There are 9 hidden switches. A switch that is on adds its own fixed numbers to the row, and there is some noise. The rows also spread widely along 14 directions, which tell nothing about the answers.
(in the rows, 128 means zero)
Known rows, each followed by its switches (1 for on, 0 for off):
[140 109 122 140 139 129 112 101 107 137 101 132 112 154 114 101 148 178
 147 131 120 126 135] : 1 0 0 1 0 0 1 0 0
[ 93 179 158 105 113 123 165 153 131 132 110 125 127 134  85 135  79 125
 120 163 103 121 161] : 0 0 1 0 1 0 0 0 0
[139  58 154  90  78 107 195 113 110 203 135 126  75  89 164 112 108 155
 174 152 103 111 104] : 0 1 1 0 1 0 1 1 0
[104 130 181 116 162 170 129 148  72  80 167 142  56 102 123 140 109 118
 123  81 119  94 161] : 0 0 0 0 0 1 1 0 0
[107 101  96 142 137 136 126 129  89 154 136 135  97 118  81 109 104 107
 116 132 117 143 146] : 0 0 1 1 1 0 0 1 0
[122 103 122 120 124 127 137 122 129 131 115 132 115 133 137 125 138 128
 170 139  92 150 113] : 0 0 1 0 0 0 0 0 0
[137 113 127  99 137 101 149 118 143  99 129  80 123 136 109 202 118 190
 161 149 120 153 141] : 0 1 1 0 1 0 0 0 1
[131 138 154  75 166 167 121 150  81 107 148 118 127 119  98 146 137 107
 104 127 127 110 138] : 0 0 1 1 1 0 0 1 0
[151 113 119  61 161 104 113  94  54 176 124  75 125  77 166 158 107 134
 144 164 139 116 124] : 1 1 1 1 0 1 1 0 0
[141 184 116 105 116 125 137  95  88 125 164 109 126 141 111 101 112 138
 149  87 187 102 161] : 0 0 1 0 1 1 1 0 0
[177 132 153  93 132 165 155  84  94 163 121 153  69 103 195 123 104 126
 146 162 124 103 131] : 1 1 1 1 0 1 0 0 1
[162 114 120  82 141 127 152 106  94 129 155  98 160 107 122 142 130 136
 129 114 157  91 133] : 0 1 0 0 1 1 0 1 0
[136 118 151  93 144 144 154 153  81 136 102 109 120 116 104 136 107 152
 138 166 139 101 151] : 0 0 0 1 1 1 1 0 0
[128 172 147 107 146 143 122  90  67 166 100 115 141 112 148 122 110 101
  93 156 105 104 134] : 0 0 1 1 0 0 1 1 0
[113 176 164 217 122 147 140  93  39 127 134  99 131 138 117 141  81  97
 105  98 157 122 166] : 0 0 1 1 0 1 0 0 1
[126 105 158 104 178 125 121  86  50 104 140  88  72  93 169 171  84 134
 133  96 118 149 158] : 0 1 1 1 1 0 1 0 1
[136 133 127 171 156 154 106  57  94 119 133 130 126 143 156 147 150 122
 123 114  93 124 122] : 0 0 1 0 0 0 1 0 1
[140  82  53  77 131  70 141 110  77 154  87  59 165 123 161 130 129 161
 237 164 170 152 132] : 0 1 0 1 1 0 0 0 0
[137 108 166 155 121 141 129 111  77 129 160 122  84 148 123 136 155 154
 157 112 150 112 134] : 1 1 1 0 1 0 0 0 1
[110 167 140 103 114 141 112 125  82 163 114 137  58 152 124 132 127 122
 191 186 112 124 155] : 1 1 1 1 1 1 0 1 0
[117 124 142  69 140 121 165 162  82  95 110  95 154 129  93 102 101 128
 164 118 143 135 161] : 0 1 1 0 1 0 0 0 1
[119 151 131  76 132 110 138 108 102 141 179 118 138 112 124 115 128 126
 139  87 140  77 142] : 1 0 0 1 0 0 1 0 0
[122 142 144  97 147 138 160 109  93 120 136 131 104 120 130 147 112 122
 135 135 106  86 162] : 0 1 1 1 1 0 0 0 1
[132 105 196 135  92 137 133 118 111 152 167 122 117 154 102 107 141 112
 140  85 124 159 111] : 1 1 1 1 1 0 0 1 0
[ 62 146 199 131 127 126 140 144  53 127 126 103 135 143 116 108 108  77
 166  98  95 121 157] : 0 0 0 1 1 0 1 0 1
[152  98 102 110 137 150 175 127 122 103 126 135 123 110 109 134 106 153
 145 141 120 112 136] : 0 0 1 0 0 1 1 0 0
[135 138 129  76 161 124 127 113  19 146 165  82 120  65 170 173 105  98
 143 135 178  88 139] : 1 0 1 0 1 1 0 0 0
[122  90 102 122 183 122 128  63  93 163 164 134 114  72 117 152 106  90
  64  99  67  91 138] : 0 0 1 1 1 1 0 0 0

New rows, each followed by its switches (1 for on, 0 for off):
[137 168 106  96 143 105 107  57  97 138 155 116 127 134 153 123 139 130
 145  98 144 112 140] : 1 0 1 0 1 0 0 0 0
[ 93  89 145 128 173 123 104 153  63  91 138  81 138 141  71 166 161 145
 146 104 120 114 145] : 0 0 0 1 1 0 1 0 0
[105 149 160 112 100 110 122  98  88 166 103 112  96 160 128  93 126 130
 185 130  94 142 143] : 0 1 1 0 1 1 1 1 0
[184  84 106 123 177 141 106  65  86  82 139  87 124 118 173 177 146 181
 139  84 161 151 119] : 0 0 0 1 0 0 1 1 0
[148 134 166 129 144 185 139 149  60  88 136 136 114 144 103 115 126 123
 133 117 179 121 151] : 1 0 1 1 1 0 0 0 0
[154 112 110 129 143 184 126 114  99 104 156 147 121 129 133 126 133  87
 136 120 131 145 123] : 0 1 1 1 0 0 0 1 0
[152  93 122 122 141 140 123 111 120 128  98 124 136 152 116 120 179 174
 152 146 109 124 106] : 0 0 1 0 0 0 1 0 0
[ 98 114 174 132 133 120 114 118  78 121 134  97 139 151 111 121 141 107
 156  92  99 148 129] : 0 1 1 0 1 0 1 0 0
[116 135 142 114 130 152 127 125  62 177 173 131  63  98 127 146 101  94
 124 155 130  91 146] : 0 1 1 1 1 1 1 0 0
[124  72 141 166 142  93 135  93  84 134  81  86 107 134 117 129 121 189
 143  98 108 159 141] : 0 0 1 1 0 0 0 0 1
[157 133 186  86 111 134 147 116 105 148 130 130  72 118 177 127 144 171
 159 131 149 110 117] : 1 0 1 0 0 0 0 0 0
[100 207 143  85 148 114  81 137  91 158  72 105  92 156 100 143 113 150
 135 204 121 137 167] : 1 0 1 1 1 0 0 0 0
[125  56 131 103 135  74 179 120  81 131  88  61 169 122 113 147 137 178
 187 123 117 125 132] : 0 0 1 1 1 0 0 0 1
[100 145 104 109 150 107 135 105  88 131  96 119 138 129 136 130 121 122
 160 144  95  94 162] : 0 1 0 1 0 0 0 0 0
[111 155 129 145 147  99  85 100 108 148  99  70 169 157  87 149 128 125
 118 128 105 172 132] : 0 0 1 1 0 1 0 0 0
[132 136 128 152 128 133 114  95 110 125 136 123 122 149 125 149 142 143
 145 120 126 131 132] : 1 0 0 1 0 0 0 1 0
[112 142 119 105 151 127 104 107 115 164 137 127 142 127 105 129 133  92
 101 150  87 120 129] : 0 1 1 0 1 0 0 0 0
[119 124 178 133 128 150 129 137  66 114 166 115  70 130 121 154 132 121
 158 108 147 118 144] : 0 1 1 0 1 1 0 0 0
[140 133 183  71 175 170  92 153  89 145 122 125  93 123  96 153 141 136
  84 187 107 110 131] : 1 1 1 1 1 0 1 0 0
[123 101 138 120 124 124 113 156  93 137 134 108  84 132  97 124 137 177
 162 138 153 141 127] : 1 0 1 0 0 0 1 0 0
[191 172 177  81 107 151 148  91 108 169 121 128  33 111 193 145  96 193
 113 168 181 117 139] : 0 1 1 0 1 0 0 1 0
[127 110 152 111 144 164 117 144 137 101 162 142  95 161  53 118 129 123
 126 100  97 155 143] : 0 1 1 1 1 1 1 0 0
[142 116 109 139 120 114 121  64 100 168 140 119 110 137 147 112 146 153
 148 115 133 121 120] : 0 0 1 0 1 0 1 0 0
[138 118 166 130 118 127 140  97 114 171 135 114 138 130 130 133 146 141
 112 127 102 105 107] : 0 0 1 1 0 0 1 0 0
[159 171 115 112 151 110  90  87 106 103  93  73 161 172 128 141 138 195
 158 128 172 154 145] : 1 0 0 1 0 0 1 0 0
[115  83 104 145 114 125 132 147 101 193 158 124 156 106  89 110 122  94
 122 157 138 126 107] : 1 0 0 0 1 0 0 0 0
[ 95 168 123  98 135 110  96 114 102 139 144  94 140 125 115 127 113  98
 130 112 105 156 131] : 0 0 1 0 0 0 1 1 0
[ 91 113 142 121 119  81 174  85  61 193  88 118  79  95 146 112  81 133
 152 132  82  86 165] : 0 0 1 1 1 1 0 0 0
[115  89 157 174 130 154 137 112 111 144 109 152 116 150  86  98 138 135
 108 128  66 116 128] : 0 0 0 0 1 0 1 1 1
[131 156 158  96 121 169 144 160 122 124 157 155  80 127  97 123 108 129
 120 150 146 117 143] : 1 0 1 0 1 0 0 0 0
[138 142  72 104 176 123  79 110  77  93 158  85 122 148  98 169 169 163
 149 111 187 122 152] : 0 0 1 1 1 0 0 0 0
[202 119 129 123 137 175 109  73 110 176 148 141  77 124 161 110 140 172
  85 147 168 115 113] : 0 1 0 0 1 0 1 1 1
[107 105 166 145 168 125 137  81  53  93 186  99 101 102 131 189 120 103
 121  44 107 101 153] : 0 0 1 1 1 1 0 0 0
[137 143 147  74 131 134 161 118 127  85 116 126 109 143 160 171 128 154
 212 162 108 131 139] : 1 0 1 0 1 0 0 0 1
[125 110  89 127 138 158 123 135  75 133 138 128 156 150 121 121 177  87
 191 170 131 110 118] : 0 1 1 0 1 0 0 0 1
[139 122 128 133 143 174 147  93 133 104 142 173  98 138 126 138 124  98
 136 134  73 116 140] : 0 1 1 0 1 1 0 0 0
[118 136 151  89  98 112 144 167  82 159 159 111  69 124  79  74  78 148
 148 106 202 144 168] : 1 1 1 1 1 0 0 0 0
[123 130 119  89 161 120 131 125  98 149  76 115 152 115 111 117 123 139
 136 172  95  96 143] : 1 0 0 0 0 1 0 0 1
[166 130 107 105 144 177 125 132 113 119 156 146 136 155  63  79 140 131
 103 119 168 116 143] : 0 1 1 1 1 0 1 0 0
[112  94 143 119 132  88 120  85 101 156 160 107  91 122 124 153 131 140
 147  99  99 131 134] : 1 1 1 1 1 0 0 0 0
[154  92 143  71 151  99 121  97 121 166  76 103 133 131 111 121 146 173
 137 157  88 135 121] : 1 1 1 0 1 1 0 0 0
[115  85 149 114 117  89 156 106 100 168 109  86 105 106 152 144  97 157
 167 144  97 152 123] : 0 0 1 0 1 0 1 0 1
[187  90  98 122 154 148  86 118 121 161 135 105 115 121 129 126 151 171
  96 141 187 163 100] : 0 0 0 1 0 0 0 0 0
[147  78 154  81 155 141 125 158  99 169 134 115 106  98  71 133 131 176
  77 157 132  98 124] : 1 0 0 1 1 0 1 1 0
[118 125 121 110  95 120 146 134  89 176 148 102 148 128  97 100 120 117
 152 145 144 120 125] : 0 1 1 0 1 0 1 1 0
[153 159 171 130 116 181 146 116  71 125 145 125 142 144 136  95  99  87
 125 116 170 135 140] : 0 1 1 1 1 0 1 0 0
[ 99 109 177  91 149 107 134 123  60 119 192 103 126 109 101 131 144 129
 132  55 132  64 149] : 1 1 0 0 1 0 1 0 0
[132 139 136 107 120 149 147 123  88 138 144 129 118 117 120 134 105 123
 141 152 131 111 135] : 1 0 1 0 1 0 1 1 0
[130 144 161  98 121 161 105 177  71 146 196  95 119 115 123 143 127  96
 161 149 187 126 118] : 1 1 0 0 0 1 1 0 1
[131 114  96 128 142 119 144 119  86 134 115  96 178 119  80 141 140 156
 117 145 124  87 130] : 0 0 1 0 0 0 1 1 0
[162  85  87 162 153 147 112 117 131 114 122 105 186 142  85 142 147 140
 103 137 136 173 101] : 0 0 1 0 0 0 0 0 0
[100 215 127  76 119 109 106 123 138 149 141 113 114 147 111 131 124 136
 139 147 114 119 145] : 0 0 1 0 0 0 1 0 0
[134 124  93 110 151 108  69  61 100 167 170 115 103 138 121  95 145 133
 128  92 130 147 130] : 1 1 1 0 1 0 1 0 1
[136 135 105 119 146 115 157  85  81 151  95 124 141  98 126 117  74 127
 106 149 120 104 161] : 1 1 1 1 0 0 0 0 0
[148 202 105  65 160 135  91  89 143 150 149 132 112 128  99 128 101 133
  82 141 122 123 150] : 1 0 1 1 0 1 1 0 0
[160  98 162 139 102 150 163 112  70 155 129 116 114 128 142 113 140 154
 148 129 151 107 117] : 0 1 1 1 0 0 1 1 0
[149  90 120 130  82 142 130  99 146 171 140 148 103 166 149  73 149 122
 198 135 117 180  93] : 0 1 1 0 1 0 1 0 0
[ 85 155 143 133  63 112 136 164  75 228 108 100  92 121 129 107  72  96
 171 213 147 167 130] : 0 1 1 0 1 0 0 1 0
[163 186  60 126 169 159 127  80  90  77 141 124 197 159  92 125 150 118
 122 106 169  78 163] : 0 0 1 1 0 1 0 0 0
[159  88 160 114 149 180 144  93 106 137 127 153 139 115 146 115 142 100
 112 126  73 105 103] : 0 0 0 0 1 1 1 1 0
[130 144  92  82 167 126 114 100  28  97 140  94  99 108 167 128 116 111
 191  93 177 120 171] : 0 1 1 1 0 1 0 0 0
[124 193  78 150 122 112 119 116  99 131 145  77 182 145  94 126  89 125
 126 118 199 144 163] : 0 0 0 1 0 0 0 0 1
[108 116 155 118 118 109 129 116 117 135 165  93 115 123 134 169 125 127
 157 107 104 151 115] : 0 0 1 1 0 0 1 0 0
[155 150  74  92 176 202 128 137 104  73 113 181 117 129 146 107 148 113
 153 166 141  89 147] : 0 0 0 0 0 0 0 0 0
[188  63 136 139 131 187 101 149 133 140 163 127 104 143 111 122 164 161
 118 142 182 175  81] : 0 0 0 0 1 0 1 0 0
[140 118 109 130 122 129 101  89 103 160 185 103  83 112 166 130  90 111
 157 102 159 181 122] : 0 0 0 0 1 1 1 0 1
[107 117 101  39 162  60 109  72 119 143 136  84 116 111 131 151 125 140
 153  93  75 144 144] : 0 1 1 1 1 0 0 1 0
[ 80 162 157  85 146 136 115 172 125 144 124 127  86 121  78 131  87 107
 106 164  84 147 155] : 0 0 1 0 1 0 0 0 1
[130 153 154 128 132 157 121 126  84 146 156 105 132 127 128 144 113 104
 128 144 147 118 130] : 0 0 0 0 1 1 1 0 1
[135 125 193 128 151 153 136  94 103 138 104 133 126 134 144 135 151 121
 101 125  68 107 119] : 0 0 1 1 0 0 0 0 1
[132 100 103 118 126 101 123 104 129 142 135 106 120 149 117 131 141 157
 170 121 133 151 133] : 0 1 0 1 1 0 0 0 0
[ 74 112 132 104 104 102 180 136 116 129 167 135 145 127  80 124 118  79
 193 112  66  92 147] : 1 1 1 0 1 1 0 0 0
[159 153 137 118 162 155 141  75 129  80 123 130 151 135 127 134 100 113
 101  87 107 146 149] : 0 0 1 1 0 1 0 0 0
[122  88 116 138 117 122 138 104  73 176 152 117  95 117 132 131 130 128
 157 141 128 111 126] : 0 1 1 1 1 0 1 0 0
[109 126  91 126  96 133 136 129 127 156 148 150 158 162  78  49 146  84
 163 113 117 142 122] : 0 0 1 0 1 0 0 1 0
